The rows of a group lie close to one hidden flat surface of 10 dimensions, which passes through zero. Surfaces can cross.
Some rows, each with its group after it:
[ 44   2  23   5   0  -4  25   8 -11  12   8  28  14 -20 -22 -12   7 -20] -> D
[-24  12 -15 -13 -20  25 -12 -12   5  -2  -6 -27 -24  23  41  16  20   2] -> N
[-15  -3  11  -5  20  22 -22 -16 -18 -13  12 -36 -20  26  26  20   3 -19] -> C
[  8   3  21   8  44  32  -2 -24  14  -1  -2   1  36  33   3   8 -37 -20] -> E
[  6   1   7 -16   2 -19 -15  15  18  -6 -17  -4  17 -39 -13 -68 -13  27] -> E
[-13  11 -22 -10 -17  23  -5  -9  48   0 -22  11  30  -5  12 -15 -18  17] -> D
[-14  -3   7  -8   2  -3 -21 -13   8  -2 -28  -9 -19   8   3   2   4   8] -> E
[ 13   7   9 -18  -1  41   1  -5 -11  -7  25  10  32  -9  16 -12 -26 -38] -> E
[ 20 -20  27 -11 -19 -18   1   7 -15   9 -11  49 -18   6   4  28  10 -25] -> D
[  0 -19  10  -5  -2 -29 -12  -2   0  -4 -16  -1 -30 -26 -31   3  14  23] -> E
[-14   7 -22  24  11 -12   9   0   8 -12  12   3  -7 -13 -26   3  -5   8] -> C
[ 10  23  28  -3  -5   5  -4  15 -10   0 -19  10  13 -15  -8 -33  31 -20] -> D
[  0   5  30  11  28 -24  -8  -3 -27  -1 -13  -2 -25  27 -12 -10  -7 -15] -> C
[ 22  -5 -32  45 -10 -15   3  -1  28   5   7 -11   6  -7  19 -17 -30  15] -> C
[-23  10 -24 -14  -1 -27  39  23  16  11   8  34  10  33  -1  10  -4  24] -> C
[-12 -16 -11  -8 -19 -24  15  25  16  -2   0  24 -32 -24  -4  30  42  15] -> N
[  6  -6   0   8 -40 -19  -6  13 -31   4  -2  20 -21  13  19  17  12 -22] -> N
[ 29 -14   6  45  17   0  -3  12 -17   0  33 -20  14  -7  15  16   7 -29] -> E
[  2 -15  30  13   9 -23 -11   5 -11   3 -17  29  -1  19 -13  35  13 -16] -> N
[-11   5  -3 -35  21  23   8 -17 -20 -10  25 -26  -2 -10 -17  -9 -18   4] -> D
[  6  19  -6  -3  20 -12  25 -11 -17  -6  17  -3 -22 -19 -39 -42 -36   6] -> N
[  0  11 -22  39  18 -36  26   3  22   4  -3  15  -4   0 -31 -11 -16  25] -> N
[  0 -40  21  -2  45 -17  -3  19  21   0  20  12  28  20  14  40  -2   1] -> C
[ 42   1   4  42   1  -8   8   9   6  34 -11 -26  22  14  14  -4  21  13] -> C
[ -4  17  10  19  15 -39   4  17 -21   8  -6  -9 -24  44  13 -22   0   0] -> C
[ -3  -4  28  -8 -11  12 -31  -9 -25 -12 -18   6 -26  -8   1  14  23 -32] -> D
[-18  17  18  -9  13   4 -16  12   3  -2 -21 -12  24  16   7 -23  19   2] -> N
[ -2   5 -28  19 -11  -9   0 -21  13  -4  -6 -11 -26  -7  -4 -12 -20  20] -> E
[ 17  10  12  27  32   9  -8 -23  -3  -4   0 -24   2  -2 -19 -18 -17  -8] -> D
[  2  -7  17  -8 -15   6 -14  -6  -9   3 -17  18 -17  16  17  25  11 -22] -> D
[ 16  -2  17   4   8  27 -20 -27  30   7 -35  -4  26  -2  -3  -9 -15   3] -> C
[  0   7 -18  21  -8 -17   8  14  -8 -10  15  -2  -9 -37 -24 -19   8   6] -> C
[ 12 -28  20 -15   3 -39 -12  -4  -3   3 -16   2 -35 -16 -22 -14  -5  24] -> E
[ -4   1 -16   5 -16  18  16 -11  15   2   3  42  14  12   1  39 -11 -19] -> E
[ -6  -8   9 -45  -3   0   0  12   3 -10   8  -5 -34 -36   8 -23  13   7] -> N
[ -6  17   3  24 -10  22 -14 -12 -28  -8  -7 -36 -22 -23 -22   8  45 -14] -> C
[  3  -5   6  31   9  -7  -7  -5   4  -1 -13  23  28   2 -28  20  -3  -7] -> N
[  1   5 -18 -14  -3 -10  25  22  15  18  10   0  26  30  27 -11  -8  22] -> C
[ -1  37 -17  -3 -23  41   8   4   6   2   2 -19  24 -17   7 -21  30  -2] -> D
[ 13 -13 -28  38  -2 -37  16  30  18   8  20  -8  16 -13   8 -10   1  24] -> D
[  8 -10 -15  39  17 -12   1 -14  14   1   3 -13 -29  10   5  10 -18   8] -> N
[ 40  -9  -6  13 -12  10   9 -21   8  10   8  15  -2   0  16  -3 -34 -12] -> D
[ 19 -17  -7   2   9  -2  13  -3  30  15   9   4  28  12  11   7 -23  15] -> E
[ -8  28   6  -5   3  13  16 -21  -4   0 -21  23  -6  14 -26  -2  -2 -10] -> D
[ 17 -23  -7 -39 -11   8  10  -6   2  13  18 -16  -7  -7  11   6  -5  27] -> E
[ 26 -46  24 -16  -8  -5 -19  10  13  -6   7  17 -10 -43  11  18   6 -11] -> N
[ 17 -11  32  15  48 -48  -3  17   5   4  -6 -19 -27  15  10 -41 -15  10] -> N
[ -9  25   3  -7   0 -19  21   3 -17   2  -8  37 -13  26  -9 -22 -30 -11] -> E

New rows. What belongs after each?
[ 30 -14 -14  28  -4   5  -3  -8   8  -2  20  -7   4 -25  11 -12 -33  -9] -> E
[ -2   9 -25  -7  12  23  17  -4  26  -1  18 -27  18 -21  -4 -18  -4  25] -> N
[-20  14 -15   2 -42  18 -19   1 -24 -12  -4 -12 -17 -14   8   6  34 -17] -> N
[ -3  -7 -10  21 -22 -12 -17  19  12 -15  -6  -7  -1 -54 -14  -7  34  12] -> E
[-35  16 -41  14 -10 -29  13   0  -6 -16   6  -5 -36  -2 -25 -14 -20  23] -> D
[-26  14 -22 -12   7  -3  30  10  13  -2  12  18  12  -2 -27  10   8  19] -> C
[ -5  -2  -9  30  -2 -15 -22 -12 -11 -17   3 -17 -41  14  28  -6 -28 -15] -> C
[  3  -4  -4  13  -4  18 -11 -38  -3  -1 -10   6  -7  19  -3  24 -29 -15] -> N
[  7  -7 -18  16   0  10  -6 -25   5 -13   9 -15 -39 -28  -4   0 -16   0] -> N
[ 12   0   2   7  -5 -19   5  43   5  10   7   1  46 -15   7 -26  19  15] -> N
[ 14  -4   7 -22  -2  -6   7   1 -12  -4  15   2 -22 -20   0 -27 -16  -1] -> N
[ -9  -8  25 -50  46  15  16  -2  -1  -2  21 -23 -25  -5  -9  12  21   8] -> N
[ -2 -27   6  27  -6 -24 -21  -1  27  -6 -28  29 -10 -20 -21  32  14   6] -> E
[-15 -17 -14  16 -16 -10 -16   7  13 -21  -2   9  -4 -47 -25  11  14   7] -> D
[ 10 -14   1 -20  24  -7  21 -28  -4  10  13 -10 -23   7 -36  12 -18  26] -> E
[-10  23  -9 -14 -25  20  -5  19  -5   9  -3 -12  45  19  26 -17  18   3] -> N
[-24   4  -7  -8 -27  11  -3  12   2   5 -14  15  12  19   7  42  45  -2] -> N
[ 14  15 -10 -29 -13  31  22   4  -3  10  22  -8  27 -11  12 -20   5   1] -> D
[ 37 -10 -14  47 -28  -4   6  14  27  12  -2  19  25 -28  13  11  26  -3] -> D
[ 27 -15 -19  33 -16  -3  -9 -14  -3 -13  18 -12 -33 -48   2 -19 -27  -8] -> N
[-16   5  13 -43   8   4  18 -13 -31   2   2  11 -29  14 -36  27  14   0] -> E
[-21  32 -24  10 -20  28   9 -11  -8 -17   6  20   3 -17 -19   4  -6 -23] -> E
[ 25   3  13  18  -1 -25   6  26  13  19 -22   7  29 -15 -13 -34  18  17] -> C
[ -7  -1 -10  -2  26   8  11   0  33   1   5 -22   2   3   5   3   5  26] -> N
[-10  13 -24 -29 -30 -16  25  26  -9   5  15  -6 -51  -2  30 -23  14  16] -> N
[ 12   3  15   3  14  -3  19 -12   1   9  -9  30   3  14 -24  15 -10  -5] -> D
[-17  16 -17  31   9 -36   0   6   4   1  -9  -6 -22  49  28 -15 -24  10] -> C
[ -8   2  15  -9  43  -1  12  -1   8  -1   5 -13  -3   3 -25   5  12  12] -> N
[-12  32   7 -38   0  14  17   6 -27   2   4 -10   3   5 -17 -22  23   1] -> C
[  9  -4   6 -23  -2  -8  -6   9  32  12 -19  13  29   9  28 -39 -29  22] -> E
[-15  13  -4 -18   9  -7  13   1   7   5  -7  13   1  38   9  -3 -18   8] -> C
[ 22 -12   3  20  21  10   9   2   2   9  23 -10  26  13  17  17  -5  -9] -> E
[ -7   4 -35  16  -7 -11  15  11   0  -3  27 -22  -5 -16  -1  -7  -1  22] -> D
[  6 -27  12   8   1  23  -7 -12  18  -3  -4  42  24  -6  -1  60  -1 -28] -> E
[ 34  -7  17 -16   7  -4  19  -2 -38  12  30  17  16   6 -13  -7 -32 -18] -> N
[ -9   0 -12  -1  -6 -16   1 -20   8 -15  -8  27 -19 -22 -32 -11 -43   9] -> D
[ -7   0 -31 -34 -22  13  16  10   8   0  26  -9  16 -24   9 -19 -12  20] -> D
[ 25 -33  19 -11  35  14   7   4   4  15  30 -28  14  16  26  39  16   1] -> N
[-31   3 -23  -5  17   0   5 -17 -19 -20  26 -32 -31  -6 -27   6 -15  13] -> D
[-18 -17   8 -36 -10  -9  -5  -1  -4 -28   2  49 -16 -45 -34   5 -20 -15] -> C
[  7 -31  -7   0  13 -15 -10   6  21  -4  17 -16  16 -15  14 -15 -39  20] -> D
[ 38 -25   4 -15  -8  29   5 -16  12   6  15   8  30 -53 -24   3  -9   3] -> C
[  0 -10 -16  -5  17   0  17   4  18  11  20  -8  24  13   4  13 -11  24] -> D
[  5  -3  -6  22 -24  -1  -5  -1  12  -1 -14  22  -4 -12   3  14  12  -4] -> D
[ 23 -38  -8 -13 -16  -1  -5 -12  30  15  -1   6   1   1  28  24 -16  21] -> E
[ 48   7  16   6 -24   2  26  22  -4  28   1  29  24   3  19 -10  24 -19] -> D
[ 13  -8 -22  -8 -13 -16  17  19   7   6  29   1   7   3  39 -26 -35   8] -> C
[ -2 -28  10 -12   9 -21 -10  17  52  -4 -17  14 -10 -22  17  -2   2  26] -> N
[-10  12 -22 -13 -20  35  10 -31 -18 -14  18  -2 -24 -22 -19  19  -4 -17] -> E
[-27  12   4 -23  -6 -17   2  26  11  -9 -21  20  -4 -19 -14 -16  31  13] -> N
[  5 -16 -23  -7 -24   1   6 -12  13   3  10  21 -13  11  29  21 -33   1] -> C
[ 18 -15  11  15  -9  -3  -1 -12 -44  -3  19  15 -18  -8 -28  40   6 -31] -> N
[ -8  -1 -24   6 -32   7  -8  16   4  -6   9 -13   0 -18  28   0  22   0] -> C
[ -5  13   1 -10  15  48   0 -34 -19  -6  12 -31 -11   9  -6  30  15 -18] -> D
[-10 -13   9  -4  20  -8   3   4  10  -3   1  -8 -28  -3  -3  24  23   7] -> N
[ 11 -40 -14  -3 -15  -8 -23  22  10  -7  31 -32  14 -42  33 -14  -8  13] -> D
[  6 -14  -1   5  -7 -21  -5   6  14   0  -7  19   1  -2  13 -15 -26   2] -> C
[ -3  19  14 -31  -2 -11  18  18 -26   3   3  21   0   9  -4 -28  -6 -11] -> E
[ 12  13 -18 -11 -43  15   9  -8  29   1 -19  44  13 -28  -2 -27 -22   2] -> D
[  0   4 -38  21 -12 -10  21   4  15  -3  19   4   3 -21  -8  -7 -12  15] -> C
[ 11  -8 -12   5  -7   3   5  -5  32   1  -3  23  33 -16 -10  -3 -26  12] -> N
[  1  19  14  12  26  27 -12 -19 -14 -13   6 -17  11  -1  -5 -20 -23 -29] -> E
